The rows are grouped in 4 ways, from coarse to fine. Each group lies inside one group of the grouping before and may be the whole of it. The rows also spread widely along 14 directions, which tell nothing about the answers.
In the rows, zero is written as 128.
Some rows, each with its group in each grouping after it:
[139 111 152 150 176 127  69 139 125 115 149  93 152 148 122 140  84 199
  18 156 109]	Tuve Z_98 Z_758 Z_598
[127 141 138 147  58 118 137 174 167 155 100  92 132 109 132 116 118  97
 140 159 154]	Tuve Z_98 Z_27 Z_376
[137 115 127 103 124  90 143 176 141 107 178 128 136  60 134  98 136 122
  96 113 119]	mipen Z_885 Z_732 Z_738
[134 132  96  81 154 111 153 166  82 118 146 150 141 123 119 132 102 174
  90 151 157]	mipen Z_885 Z_704 Z_367
[177  82 123 110  89 153 115 156 167 152 114 102 128 105 133 133 131 132
 186 124 127]	Tuve Z_448 Z_147 Z_870
[104 143 151 138 122 121 116 108  87 122 114 169 158 162 109 133 101  94
  97 120  98]	mipen Z_885 Z_269 Z_444
[101 152 122 120 145 140 148 171 134  89 145 171  88 120 143 137 170 134
 141 152 121]	Tuve Z_98 Z_27 Z_476
[138 122 121 187 164 163 147  86 209 118 138  87 141  87 132 162 160 138
 189 168 177]	mipen Z_885 Z_732 Z_178
[152 168 119 131 115 171 155  50 148 145 116 129 107 102  63 133 163  89
 128 139 118]	Tuve Z_791 Z_714 Z_387
[166 109 131 140 155 150 107 110 101  73 127  53 144 131 225  61 147 174
 134 141 143]	Tuve Z_791 Z_209 Z_487
[151  88  91 137 173 110  93  90 155 150 122 136  74 146 183 130 152 179
 146 102 105]	Tuve Z_448 Z_797 Z_639
[157 143 115 150 132 102 136 139 105 129  95 122 156 167 163 121 110 141
 136 136 128]	Tuve Z_98 Z_820 Z_375
[156  97 165 123 153 122 119 144 126 120 160 146 196 108 107 124 130 124
  82 102  43]	Tuve Z_791 Z_209 Z_205
[180 106 126 132 124 166  95 147 159  51 132 149 135 111 139 143 152 125
 192 115  85]	Tuve Z_98 Z_758 Z_830
[104 117 160 152 119 109  57 110 123 116 134 113 125 147 135 124  91 118
  78 115 106]	Tuve Z_448 Z_712 Z_576
[115 173 143 116 144 158 159  78  64  93 135 124 104 116 181  92 163  92
 168 118 140]	mipen Z_885 Z_269 Z_332
[ 67 145 143 121 153 132 139  99 114  86 175 170 119 112  73 167 137  95
 149 108 134]	mipen Z_157 Z_638 Z_131
[152 141 101 117 109  82 193  95 108 155 119  85 137 119 148  70 162 114
 162  93 151]	Tuve Z_791 Z_714 Z_74
[116 139  95 110 127 138 153 138 134 177 100 182  91 136 123 160 141 122
 169 146 140]	Tuve Z_448 Z_147 Z_870
[107 141 104 137  95 112 111 109 106  81  99 164 156 150 119 113 112  88
 140 134 143]	Tuve Z_791 Z_209 Z_487
[119  51  89 117 164 154  81 122 130 142  90 155 159 139 151 129 120 185
 143 154 141]	Tuve Z_98 Z_758 Z_830
[ 95 122 133  86 159 126  82 105  70 108 168 155 132  91 124 128  92 117
  97 102 123]	Tuve Z_98 Z_758 Z_830
[161 173 119 124 139 115 137 109  75  93 139 113 181  78 146  94  86  90
  85 142 153]	mipen Z_885 Z_269 Z_444
[131 131 113 113 123 107 146 145 114 133 133 152 177 100  96 143  92 110
 119 138 146]	mipen Z_885 Z_732 Z_178
[135 161  98 101 207 126 159  70 136 142 204 156  70  73  77 185 151 143
 132 107 130]	Tuve Z_98 Z_27 Z_376
[103 110 100  90 115 132  91  95 136 125 146 152  62  75 131  97 139 116
  97 121 136]	mipen Z_885 Z_269 Z_332
[107 145 160 147 128 113 147 151 167 128 165 177 125  73 137 154 148  59
 161 103  88]	mipen Z_885 Z_269 Z_444
[120 114 110 116 170 121 115 122 101 139 130 167 145 106 166 127 120 125
 137 123 117]	Tuve Z_98 Z_27 Z_476
[147 144 135 120 114 128 114 137  81 110 114 134 130 160 151 133  91 132
 127 126 122]	mipen Z_885 Z_704 Z_367
[147 165  85 185 167  85 106  77 136 127 102 156 124 145 161 141 109 118
 110 133 122]	Tuve Z_98 Z_27 Z_476
[108 132 138 161  93 102 104 100 148  96 142  66 160 110 105 122 100  99
 139 122 181]	Tuve Z_98 Z_758 Z_598
[139  82 121 167 112 140 101 163 240 118 129  91 138  77 123 129 146 145
 124 179 148]	Tuve Z_448 Z_712 Z_576
[135 146 131 151 173 107 146  96 143 145 159 120 110 101 158 133 141 132
 112 118 119]	mipen Z_885 Z_704 Z_367
[ 96 179 106 171 119 116 131 125 148  89 115 136  90 161 136 169 127 124
 184 151 184]	Tuve Z_98 Z_758 Z_598
[198 152  69 102 162 120 102 122  85 138 107 181 152  77 178 140  66 108
 136 130 125]	Tuve Z_791 Z_714 Z_387
[142 153 128 147 125 138 121  56 106 106 108 170 169 122  99 120 120  61
 112 119  94]	mipen Z_885 Z_269 Z_444
[ 60 166 154 142 153 139 155  81 109 143 157 102 101 120 148 136 148 111
 162 134 177]	Tuve Z_791 Z_209 Z_487

New rows, each followed by its group in each grouping:
[ 89 158 124 143 141 101 107 119 108  56 157 156  98 161 139 179 111 112
 206  98 159]	Tuve Z_448 Z_712 Z_576
[104 162 173 149 134 172 151 118 133 123 140 138 126 131 109 172 140 102
 155 146 121]	mipen Z_885 Z_704 Z_367
[148  92 112 120 117 126  91  93 128 177 102 155 111 145 137 154 101 127
 167  95 109]	mipen Z_885 Z_269 Z_332
[167 143 137 136  83 123 118 161 108 168  89 102 164 153 141 146  64 123
 138 146 138]	Tuve Z_791 Z_209 Z_487
[ 95 125  89 107 144  97 127 120 130  68 164 182 105  92 121 116 148 114
 126 115 144]	mipen Z_885 Z_269 Z_332
[141 102 131 124  80 124 157 236 174 109 107 160 124 173  99 123 169 170
 103 161  88]	mipen Z_885 Z_269 Z_444
[140 133 109 118 125 122 168 151 153 123 143 137 161 101  65 152 134 118
 140 147 152]	Tuve Z_448 Z_147 Z_870
[ 75 127 167 161 126 136 129 110 124 135 117 127 156 183  87 151 117 134
  99 150 131]	mipen Z_885 Z_704 Z_367
[111  94  95 120 116 120 165 118 161 137 107 159 142 142  72 111 185 127
 138 133 125]	Tuve Z_448 Z_147 Z_870
[139 119 134  52 120 140 133 124  47 132 148 136 115 119 109 116 111 130
 126  87 109]	mipen Z_157 Z_638 Z_131
[136 138 114 101 102 159  88 200 132  74 132 123  51 129 167 135 122 177
 134 166 154]	Tuve Z_98 Z_758 Z_598
[168 121 108 115 148 126 105 124 137 104 152 168 101 127 112 166 117 148
 131 107  97]	mipen Z_885 Z_269 Z_444
[150 159 113 105 125 178 112 124 109  93 115 158  87  67 174 100 138  93
 123 155 114]	mipen Z_157 Z_638 Z_131
[130 154 126 125 165 101 174 157 106 151 145 128 141 119 129 142 117 149
 101 140 137]	mipen Z_157 Z_638 Z_131
[109 161 108 130 126 138 140  58 105 115 111 138 108 155  86 120 150 120
 117 133 141]	Tuve Z_98 Z_758 Z_598
[175 139 121 131  95  82  95 187 152 194 107 146  63 129 189 139  96 129
 109 110  70]	Tuve Z_98 Z_27 Z_376
[157 106 129 145 165 110  81 135 136 166 123 140 164 101 168 143  81 127
  97 128  95]	Tuve Z_448 Z_797 Z_639
[127  58 135 189 108  99 137 113 204 192  77 106 150 185 146 113 181 148
 179 107  91]	Tuve Z_98 Z_820 Z_375
[120 162 170 124 135 119 163 134  66 137 143 121 114 201 133 170 113 147
 167  96 119]	mipen Z_885 Z_704 Z_367
[102 199 134 147 112 143 114 168 109  94 107 159 109 129 159 151  99  93
 134 174 149]	Tuve Z_98 Z_758 Z_830
[169 136 114 113 145  74 140  94  97 139 165  76 117 126 138 122 110 141
 140  72 146]	Tuve Z_448 Z_147 Z_870
[107  97 122 134 157 110 149 150 128  98 130 166 183 150 129 120 160 147
 139 130 111]	Tuve Z_791 Z_209 Z_205
[137 154 101 150  96  73 101 135 175 132 132 128  29 141 150 137 128 135
 124 108 124]	Tuve Z_98 Z_820 Z_375
[104 158 133 135  72 119 116 114 135  83 129 135 101 163  55 143 125  91
 122 122 136]	Tuve Z_448 Z_147 Z_870
[134 138 125 122 179 174 137  52  97 152 129 126 110 125 137 140 140 143
 140 136 140]	mipen Z_885 Z_269 Z_332
[150 149 135 106  82 158  45 116  87  82 123 176 114 109 133 165  46  62
 159 106 115]	mipen Z_885 Z_269 Z_444
[118 162 136 114 186 141  87  91  73 115 160 165  68 124 175 152 109 130
 120 106 100]	Tuve Z_98 Z_820 Z_375
[ 74 106 128 116 168 139 142 136 150 101 168 187 148  61 124 131 176 100
 156 126 116]	Tuve Z_98 Z_758 Z_598
[159 141 133 119 108 101 163 176 117 104 148  91 122 123 145 122 128 138
 159 110 138]	mipen Z_157 Z_638 Z_131
[168 168 141 118 124 100 128  99  73 112 152 106 140 143 104 120  96 119
  80  96 101]	Tuve Z_791 Z_209 Z_487
[110 121  79 143  70  62 130 126 158 124 101 106 125 123 108  85 114 118
  98 137 182]	mipen Z_157 Z_638 Z_131
[ 86 120 198  81 165 182 156 156  75 142 185 133  89 117 175 156 162 142
 200 100 110]	mipen Z_885 Z_732 Z_738
[126 160 119 148 153 133 123 128 115 114 124 140 155 115 154 146  99 119
 130 165 155]	Tuve Z_791 Z_209 Z_487
[129 141 133 145 100 103 130 142 167  83 151 119  48 131 149 120 171 124
 153  96 106]	mipen Z_157 Z_638 Z_131
[172  87 112 172 172 131 119 105 214  92 140 155 158 115  88 146 181 145
 119 130  66]	Tuve Z_448 Z_712 Z_576
[137 117 113 127 122  73 198 134 152 159 147  80 195  86  87 101 144 118
 126 124 166]	Tuve Z_448 Z_797 Z_639
[130 152 113 112 106 112 121 134 127 122 151 142 132  56 131 143  81  76
 144 127 163]	mipen Z_885 Z_704 Z_367
[ 90 150 104 163 122  93 131 123 156 132 110 188 146 133  97 171 112  84
 153 139 140]	Tuve Z_98 Z_27 Z_376
[223 186  88 153 102  92 133 165 115  81  84 144 149 138 186 116 101 103
 147 131 107]	Tuve Z_791 Z_714 Z_74
[182 136 147 135 101 129 164 165 148 123 132  99 186 117  82 153 122 112
 162 132 120]	Tuve Z_448 Z_712 Z_576
[136 147 131 110 118 182 161 127  69  74  86 144 193 144 127  97 150  98
 166 164 135]	Tuve Z_448 Z_797 Z_639
[136 173 160 145 120 173 169 166 135  94 124 153  86 138 165 166 173 100
 229 129 102]	mipen Z_157 Z_638 Z_131
[184 122  87 172 129  69 113 106 141 129  93 148 202 139 142 163  76  92
 201  98 132]	Tuve Z_448 Z_712 Z_576
[115 183 110 132  81 147 169 102 108 147  68 138  94 158 134 119 152  87
 186 154 162]	Tuve Z_448 Z_712 Z_576
[102 105  97 112 173 141 128 120 139  90 162 130 102  99 166 129 162 168
 180 139 176]	Tuve Z_791 Z_209 Z_205
[136  60 123 112  96 129 127 147 149 193  94 108 138 173 108 116 139 185
 123 134 116]	Tuve Z_791 Z_209 Z_487
[ 55 155 137 138 136 145 144 120 153 139 132 190  85 101 121 131 181  82
 121 152 108]	Tuve Z_98 Z_27 Z_476
[111  92 127 154 126 110  79  70 168 150 135 121 132 118 104 148 110 102
 140  98 131]	Tuve Z_448 Z_147 Z_870
[193 154  98 190 112  86 126  98 158  86  94 114 173 152 118 121 120 106
 129 128 115]	Tuve Z_98 Z_27 Z_376
[117 122 201  89  57 138 151 120 101 179 154  47  81 137  98  90 148 125
 103  86 105]	mipen Z_885 Z_732 Z_178
[ 56 110 130 132  85  90 127 128 151 119 125 178 104 141  96 101 163  95
 101 113 109]	mipen Z_885 Z_732 Z_738
[ 95 132 148 139  82 122 153 120 160 178 105 102 101 122 119  81 174 102
  95 145 120]	Tuve Z_448 Z_712 Z_576
[147 143 127 143 117  78 134 163 100 140 102 141 171 174 136 128  92 129
 101 122 104]	Tuve Z_791 Z_714 Z_74
[121 184  94 160 100  81 160 126 161 106 117 158 115 104 133 109 152  74
 126 140 137]	Tuve Z_791 Z_209 Z_205
[159 149  99 165  94  98  91 109 141 125  88 138 138 140 131 134  72 102
 100 143 138]	mipen Z_885 Z_269 Z_444
[184 140 134 138 148 120 145  97 126 125 148 115 166 104 116 150 124 102
 169  95 105]	Tuve Z_448 Z_712 Z_576
[ 84 139 120  95 135 135 150 122 103 101 147 167  98 135 106 117 169 134
 123 129 127]	Tuve Z_791 Z_209 Z_205
[ 99 136 145 131 163 116 134 135  87  90 152 171 145 178 124 185 123 134
 199  90 117]	Tuve Z_98 Z_758 Z_598
[ 65 104 147 166 134 136 117 116 180 151 132 124 142  99 138 145 140  93
 169 144 160]	Tuve Z_448 Z_147 Z_870
[123  82  92 120 102 119 102 156 172 122 113 173 161  95 114 130 120 116
 147 142 132]	Tuve Z_791 Z_209 Z_205
[127 129 141 158 157 149 102  76 104 140 115 114 182 132 153 150  89 113
 158 137 146]	Tuve Z_791 Z_209 Z_487
[ 81 150 137 160 141 106 124 147 127 135 121 109 121 166 132 130 113 161
  64 177 156]	Tuve Z_98 Z_27 Z_376
[ 66 152 125 141 143 146 191 133 130 164 113 136  96 176 118 176 156 162
 188 173 197]	mipen Z_885 Z_732 Z_738
[101 179 105 133 161 116 211 137 144 130 144 144 120  76 135 112 190 111
 136 160 156]	Tuve Z_98 Z_758 Z_830
[111 110 104 109 103  88 145 158 155 164 124 123  89 123 131  92 157 148
  97 132 135]	Tuve Z_448 Z_797 Z_639
[116 108 125 142 128  92 108 175 139 157 106 126 114 140 195  89 132 162
  75 143 107]	Tuve Z_98 Z_758 Z_598
[107 129 126 124  81 106 112 125 141 124 129 121 108 143  76 123 119 124
  92 123 133]	Tuve Z_791 Z_714 Z_74
[126 107 126  87  72 148  95 157  78 102  95  97 104 133 217  50 128 138
 147 135 148]	Tuve Z_791 Z_209 Z_205
[ 97 163  86 124 120  99 107 140 122 116 119 178  70 137 137 151 107 126
 130 136 154]	Tuve Z_98 Z_758 Z_830
[149  97 131 134 150 145 135 177 138  64 126 146 119 186 136 139 172 193
 150 131  87]	mipen Z_157 Z_638 Z_131
[175 160 134 139 121 136 131 179 135 136 123 104 133 142 121 180  85 156
 136 159 144]	Tuve Z_791 Z_714 Z_387
[ 90  69 107 105  86  78  98 159 134  95 142 120 134 124 116 111 103 139
 144 101 167]	mipen Z_157 Z_638 Z_131
[149 101  91 140 170  81 105 123 149 100 148 151 148 136 107 144 118 157
  99 115 117]	Tuve Z_448 Z_147 Z_870
[164 140  77 142 119 129 127 144 174 113  92 173 117  96 158 108 155 117
 119 167 111]	Tuve Z_791 Z_209 Z_205
[121 152 147 106  98 136 152 159 100  96 141 140 119 119 144 129 131 100
 171 121 134]	mipen Z_885 Z_704 Z_367
[145 163 102 110  94  62 143 162 115 100 146 146  88 117 152 114 125 101
 156  85 125]	Tuve Z_98 Z_820 Z_375
[ 92  97 149 106 144 163 159 127 117 144 128 160 191 135  59 149 150 123
 141 142 116]	Tuve Z_448 Z_797 Z_639
[136 136 120 165 146 129 120  96 120 108  91 136 150 174 147 119 138 135
 126 140 114]	Tuve Z_791 Z_714 Z_387
[141 174 127 153 127  67 193 156 100 140 114 104 176 182 110 125 116 143
 103 136 143]	Tuve Z_791 Z_714 Z_387
[ 93 122  98 124 184  73 130  63  45 117 117 174 160 178 153  84 121 141
  75 102 121]	mipen Z_885 Z_269 Z_444
[ 93 165 132 172 150 142 118  97 151 137 113 132  64 149 160 138 155 132
 116 163 133]	Tuve Z_448 Z_712 Z_576
[ 88 118 100  93 172 112 169 128  97 159 130 178 153 106 117  97 157 137
  80 148 122]	Tuve Z_98 Z_27 Z_376
[131 169 150  96 127 138 134 143  68 142 150 107 100 130 153 156  89 131
 161 116 152]	Tuve Z_791 Z_714 Z_74
[173  93  88  91  96  88 158 175 135 121 137 101 151 115 123 102 133 162
 155 116 153]	Tuve Z_791 Z_209 Z_487
[149 156  84 135 157 114 172  69 166 173 136 127 123  63  90 125 155 108
 104 147 147]	Tuve Z_448 Z_712 Z_576
[142 173 140 157 105 121 108 134 122 115 110 131 108 182 121 158  99 131
 108 140 112]	Tuve Z_791 Z_209 Z_205
[162  84 122 124 145  99 124 124 111 148 121 126 176 155 130 121 108 165
 104 107  99]	mipen Z_885 Z_704 Z_367
[128 132 147 154 139 170 146 114 117 166  83 143 199 138 130 159 118  97
 184 159 126]	Tuve Z_98 Z_27 Z_376
[103 153 185 142 122 131 141 193 150  99 171 106  80 108 153 121 159 128
  95 138  98]	mipen Z_157 Z_638 Z_131
[117 100 103 111 114 170 103 125 151 150  94 124  74 139 129 116 154 177
 117 167 143]	Tuve Z_98 Z_758 Z_830
[ 61 111 151 128 109 115 181 165  93 100 132  81 165 164 154 124 139 137
 241 121 212]	mipen Z_157 Z_638 Z_131
[ 70 109 119 118  83 101  98 113 116 114 118 136  73 162 143 100 132 130
 131 109 153]	mipen Z_885 Z_732 Z_738
[ 54 152 169 133 150 132 170 109 129 205 158  79  78 142 106 144 152 149
  99 147 168]	Tuve Z_448 Z_147 Z_870
[ 62 176 156 109  88 144 218 153  81 171 108 104 104 178 107 119 153 135
 138 171 190]	mipen Z_885 Z_269 Z_444
[138 154 164 151 111  81 139 134 102 127 135 118 156 139 159 120 118  82
 154  74  90]	Tuve Z_98 Z_758 Z_598
